Every row belongs to one group in each of 4 separate groupings. Each group adds its own fixed numbers to the row, and there is some noise. The rows also spread widely along 16 directions, which tell nothing about the answers.
(in the rows, 128 means zero)
Known rows, each followed by its group in each grouping:
[109 108 124 144 164 164 152 117  86 150 163 140 140 135  93 146 150 115
 161 131  87 146 158  74  88] : j639 (1) j244 geg
[127  98 105 132  77 109 126 141 157 128 121 109 142 130 166 171 105 107
 132 135 106 118  64 103 102] : j613 (1) j203 mesim
[152 121 132  98  96 123 134 152 126  89 113 126 175 103 112 111 158 114
  94 176  99 128 141 137 117] : j358 (0) j193 gon
[ 89 143 117 119 162 125 120 129 100  97 153 124 102 139 120  92 127 102
 140 103 119 144 159 147 123] : j358 (0) j203 geg
[118 197 120  65 169 129  91 148 105 116 130 107  98  98 130 123 130  97
 145 125 120 105 100 109 128] : j398 (2) j442 mesim
[110 124 116 131  86  83 118 148 143 111 142 150  62 140 140 125 135 108
 152 102 136 145 130 195 136] : j613 (2) j442 Puz
[162 163 121 133 103 135 125 138 129 139 126 123  94 139 159 137 127 112
 128 126 134 140 112 101 104] : j639 (2) j244 gon
[122 126 141 108 136 109  96 132 136 105 159 133 135 143 128 122 170 157
 127 127 143 140 123 150 138] : j398 (0) j193 Puz
[ 84 143 121 151 150 138 120 119 114 105 146 133 143 164 127 158 151 152
 122 107 116 117 123 142 153] : j398 (2) j244 Puz
[148 130 129 115 156 108 110 151 108 131 128 103 129 154 104 130 112 141
 141 126 166  99 125 115 100] : j613 (2) j193 mesim
[124 164 133 159 155 125 168 117 125 129 129 134  65 109  85  73 131 122
 161 103 140 138 140 116 134] : j358 (0) j193 mesim
[ 93 118 103 162 158 113 181  82  93 109 137 154 135 143 116 157 158 121
 156  72  96 128 121  94 143] : j398 (2) j244 Puz
[112 118 155 107 124 104 108 131 136 119 123  78 175 120 145  88 123 107
 110 152 148 115 118 152  89] : j639 (2) j193 mesim
[133 146 143 109 121 121 145 153 103 130 151 144 101 106 123 126 179  86
 128 132 123 147 128 114 120] : j398 (2) j193 geg
[112 173 158 126  97 117 105 165 149 150 162 146 126 155 114 105 124 130
 160 134 105 133 146 170 140] : j398 (2) j442 Puz
[165 171 118 110 135 129  95 106 141 136 100 116  89 101 143  87 125 137
 124 139 149 121 119 128 104] : j398 (0) j244 mesim
[ 88 174 156 111 129 121 160 142  97 116 137 110 131 140 107 142 115 128
 177  89  62 122 127 141 151] : j639 (2) j442 Puz
[ 90 133 119 172 148 157 163 138  94 128 130 138  66 100 117 104 111  69
  91 103 143 130 139 131  79] : j358 (0) j244 Puz
[118 120  99 168 162 121 137 125 134  89 113 113 123 135  77  62 154 115
 114 167 165 124 179 138 130] : j358 (1) j193 geg
[ 74 147 116  97 146 110 121 138 123 121 142 124 156  94 119 131 155  73
 145 142  99 101 103 122 144] : j398 (1) j193 geg
[114 159 145 158 161 119 156 137 112 136 142 107 110 158  92 106 130 136
 161 114 153 127 135 110 138] : j613 (1) j442 Puz
[140 134  96 137 140 115 130 138 119  93 139 123  86 156 127 101 110  95
 133 111 137 149 143  99 104] : j613 (0) j442 Puz
[151 169 120 130 114  89 113 178 146 117 130 120  71 160 123 117 136 119
 136 135 185 124 122 152 151] : j613 (1) j244 Puz
[156 161 139 166 130 101 168  99 140 146 129 141 127 162 107 100 132 161
 183  99 129 142 129  98 148] : j398 (1) j244 mesim
[156 182 183 103 107  89 153 204 133 109 172 120 158 171 105  76  90 116
 143 105 124 153 121 112 120] : j639 (2) j203 Puz
[142 102 123 183 114 125 161  44 110 171  93 128 136 137 158 120 120 149
 149  92 113 139 152 123  83] : j358 (1) j193 Puz
[104 135 130 125 135 122 149 163 131 113 174 132  72 120 113 155 166 113
 163 110 127 152  81  98 143] : j639 (1) j203 geg
[170 101 129  83 121  92 115 112 108 104 149 124 109 141 162 128 178 142
 140 114 141 177 127 119 108] : j613 (0) j203 geg
[154  98 113 160 103 105 162 115 146 119 147 114  37 153 113 125 190 125
 178 148 141 180 153 108 134] : j613 (0) j244 Puz
[125 125  87 128 117 128 134  78 118  99 108 126 146 135 152 118 117 115
 151 112  58 151 151 116 114] : j358 (1) j442 Puz
[151 122 112 102 137  70 120 108  98 116 107 102 123 159 152 152 166 116
 155 119 155 117 143 132 123] : j639 (2) j442 Puz
[121 155  86 123 161 119  82 148 131 128 143 117 141 165 116 134 121 109
 148 150 135  93 134  99 124] : j613 (2) j203 Puz
[158 140 108  95 135  98 150 128 115  97 120 144 155 127  92 123 117 135
 159 105  77 117 124  90 123] : j398 (0) j203 Puz
[157 129 135 144 125 145 137 119 105 153 115 124  97 127 130 117 130 135
 116 128 139 139 146 118  75] : j398 (1) j244 Puz
[116 129 137 138 114 135 157 111 128 117 114 102 177 117 144 138 144 121
 109 138  94 123  92  93 117] : j398 (2) j442 Puz
[146 179 122 159  81 108 113 144 181 141 162 149  99 172 168 138 166 115
 156 133 138 160 103 113 169] : j639 (2) j193 geg

New rows, each followed by its group in each grouping:
[119 148 107  97 145 105 104  86 106 126 116  99 142 141 148 106 113 111
 170 112  88 120 160 133 104] : j639 (2) j203 Puz
[128  77 131 142  88 115 140 119 142 113 145 124 122 144 137 131 153 132
 130 135 112 162 132 139  98] : j398 (2) j244 Puz
[119 153 128 139 128 116 149 167 119 115 138 133 128 128 127 129 128  86
  99 123 156 114  92 111 125] : j613 (0) j244 gon
[107 146 103 145 134 106 150 101 147 110 141 134 114 117 126 101 177  86
 149 136 117 143 120 101 149] : j398 (2) j244 Puz
[135 104 113 114 107  95  96 114 148 129 124 108 142 147 148 120 120 125
 141 142 130 120 130 147  92] : j398 (2) j244 Puz
[151 119 125  94 144  88 140 144 129  72 123 125 133  94  90  83 161 117
 115 137 152 130 119 124 111] : j639 (2) j193 Puz
[162 137 163 104 118 118 147 146 144 133 117  72 119  97 104  92 140 133
 143 167 138 130 103  95  94] : j639 (2) j203 mesim
[103 128 127 141 126 122 142 152 128 119 147 126 134 140 113 127 119 102
 134 126 117 128 123 125 112] : j639 (1) j244 Puz
[162 137 123 175 106 135 203 103 148 117 113 133 127 104  91  90 174 117
 146 156  92 158 134  61 138] : j358 (2) j193 mesim
[117 104  99 122 133  96  59 100 152 136 165 126 101 183 152 121 141 140
 179 130 148 147 168 172 116] : j358 (0) j244 Puz
[128  99 128 142 139 124 145 104 108 129 114  98 128 141 105 122 113 156
 145 119 124 119 140 128  88] : j613 (2) j244 Puz
[129 169 125 140 164 114 141 121 113 120 128 107 104 156 119 119 134 138
 147 104 154 124 121 106 141] : j398 (1) j244 Puz
[160 121 114 129 124  88 160 129 142 103 114 103 145 161  99 147 125 153
 162 124 120 111  98  81 134] : j398 (2) j244 Puz
[151 151 158 120 111 117 118 135 137 131 125  96 106 162 128 109  97 176
 153 110 128 138 129 145 114] : j398 (0) j442 Puz
[147 103 113 113 105  72 105 121 133 132 133 122 121 127 171  99 174  70
 117 153 174 142 140 143  91] : j613 (2) j203 Puz
[161 124 134 155 126  89 179 142 124 114 152 165  93 178  45 107 169 167
 193 118 127 159 187 132 157] : j398 (1) j244 Puz
[139 112 119 163 105 119 133 119 137 115 107  85  95 168 152 146 123 142
 115 123 148 128 121 126 112] : j398 (0) j193 Puz
[122 117  97 132 122 101 114 132 160 131 137 150 155 128 116 137 151 104
 140 157 126 103 109 113 130] : j398 (0) j244 geg
[154  91 110 112 140  75 162 161 128  77 103 123  71  94  41 105 148 131
 147 138 166 104 127 140 124] : j613 (0) j193 mesim
[122  59 137 123 106 100 131 148 102 107 142 119 104 131 151 137 143  92
  97 113 159 150 138 163  58] : j639 (2) j193 Puz
[117 154 151 132 116 103 137 157 140 138 127 123  63 113  96 118 161 129
 155 138 157 115 119 166 150] : j398 (2) j442 mesim
[118 136 123 124 105  86  87 142 164 137 161 163 130 129 158  81 131  73
 129 133 152 143 131 161 101] : j639 (0) j442 Puz
[161 123 122  96  99 111  86  59 129 135 101 143 143  94 203  85 152 128
  95 125 123 152 138 167  77] : j398 (0) j244 Puz
[114  97 150 145 114 122 154 128 120 116 160 132 100 128 143 117 127 130
 115  84 141 167  99 136  87] : j613 (2) j244 Puz
[100 154 146 151 122 139 131 143 138 111 142  93 102 138 128  94 152 114
 112 152 136 144 139 146 142] : j613 (0) j193 Puz
[115 138 127 147 125 128 125 109 120 119 112 104 131 145 147 111 132 124
 114 128 131 127 144 152 115] : j639 (2) j244 geg
[138 139 105 153  90  58 134 103 150 135 111 139  89 134 164  72 157  52
 142 129 159 140 171 168 125] : j639 (0) j193 Puz
[165 139  84 148 146 137  99 136 137 116 115 169 104 156  76 146 109 196
 147 112 123 101 142 123 122] : j639 (0) j203 Puz
[123 207 111 111 143 121  99 151 131 132 138 169 114 113 121 101 123 104
 134 112 121 108 125 140 146] : j358 (0) j203 Puz
[134 151 126  94 124 124 140 171  96 129 119 131 134 118  77 128 128  94
 156 155  77 109 164 122 118] : j398 (1) j442 geg
[124 134 112 146 148 121 123 113 135 124 136 107  90 139 129 103 143 125
 146 126 155 140 127 113 117] : j358 (2) j203 geg
[123 126 112 120 126 119 105 150 128 107 116 142 115 124 116 141 131 135
 118 128 134 106 122 162 120] : j639 (0) j442 geg
[125 118  85 144 111 144 137 114 115 104 120 163 176 128 133 151 147 103
 107 138  66 126 138 100 125] : j613 (0) j193 geg
[121 169 119 165 175 152 135 110 108 141 147 127  46 135 125 143 207 136
 140 124 168 141 130  95 157] : j358 (0) j203 Puz
[117 125 155 136 110 159 136 157 104 168 111 148 118 103  92 149  87 166
 134 109  99 102 121 168  86] : j358 (1) j442 geg
[111 129 120 151 123 159 118 126 103 154 127 131 134 144 130 159 136 127
 129 140  99 114 156 133 106] : j358 (2) j203 mesim
[179 159 147 121  96 109 117 119 125 153 119 113  76 144 155  91 140 136
 148 128 147 159 157 148 105] : j613 (2) j442 Puz
[145 135 140 146  97 113 163 146 126 121 101 107  83 138 109 118 114 150
 139 118 135 130 126 158 128] : j613 (1) j244 geg
[124 125  83 137 150 131 116 110 111 141 116 137 141 126 120 152 140  98
 140 139 109  95 135  89 104] : j398 (2) j193 geg
[115 125 128 171 141 171 140 144  94  99 121 111  85 152 114 118 120 142
  90 123 141 147 166 146  97] : j358 (1) j442 Puz
[134 135 130 141 100 121 147 156 115 122 127 132 168 144 140 137 131  88
  96 137 111 126 128 109 109] : j398 (1) j193 Puz
[126 143  86 130 143 113 101 133 139 148 122 147  85 135 117 179  89 150
 177  85 132  83  80 119 119] : j358 (2) j442 Puz
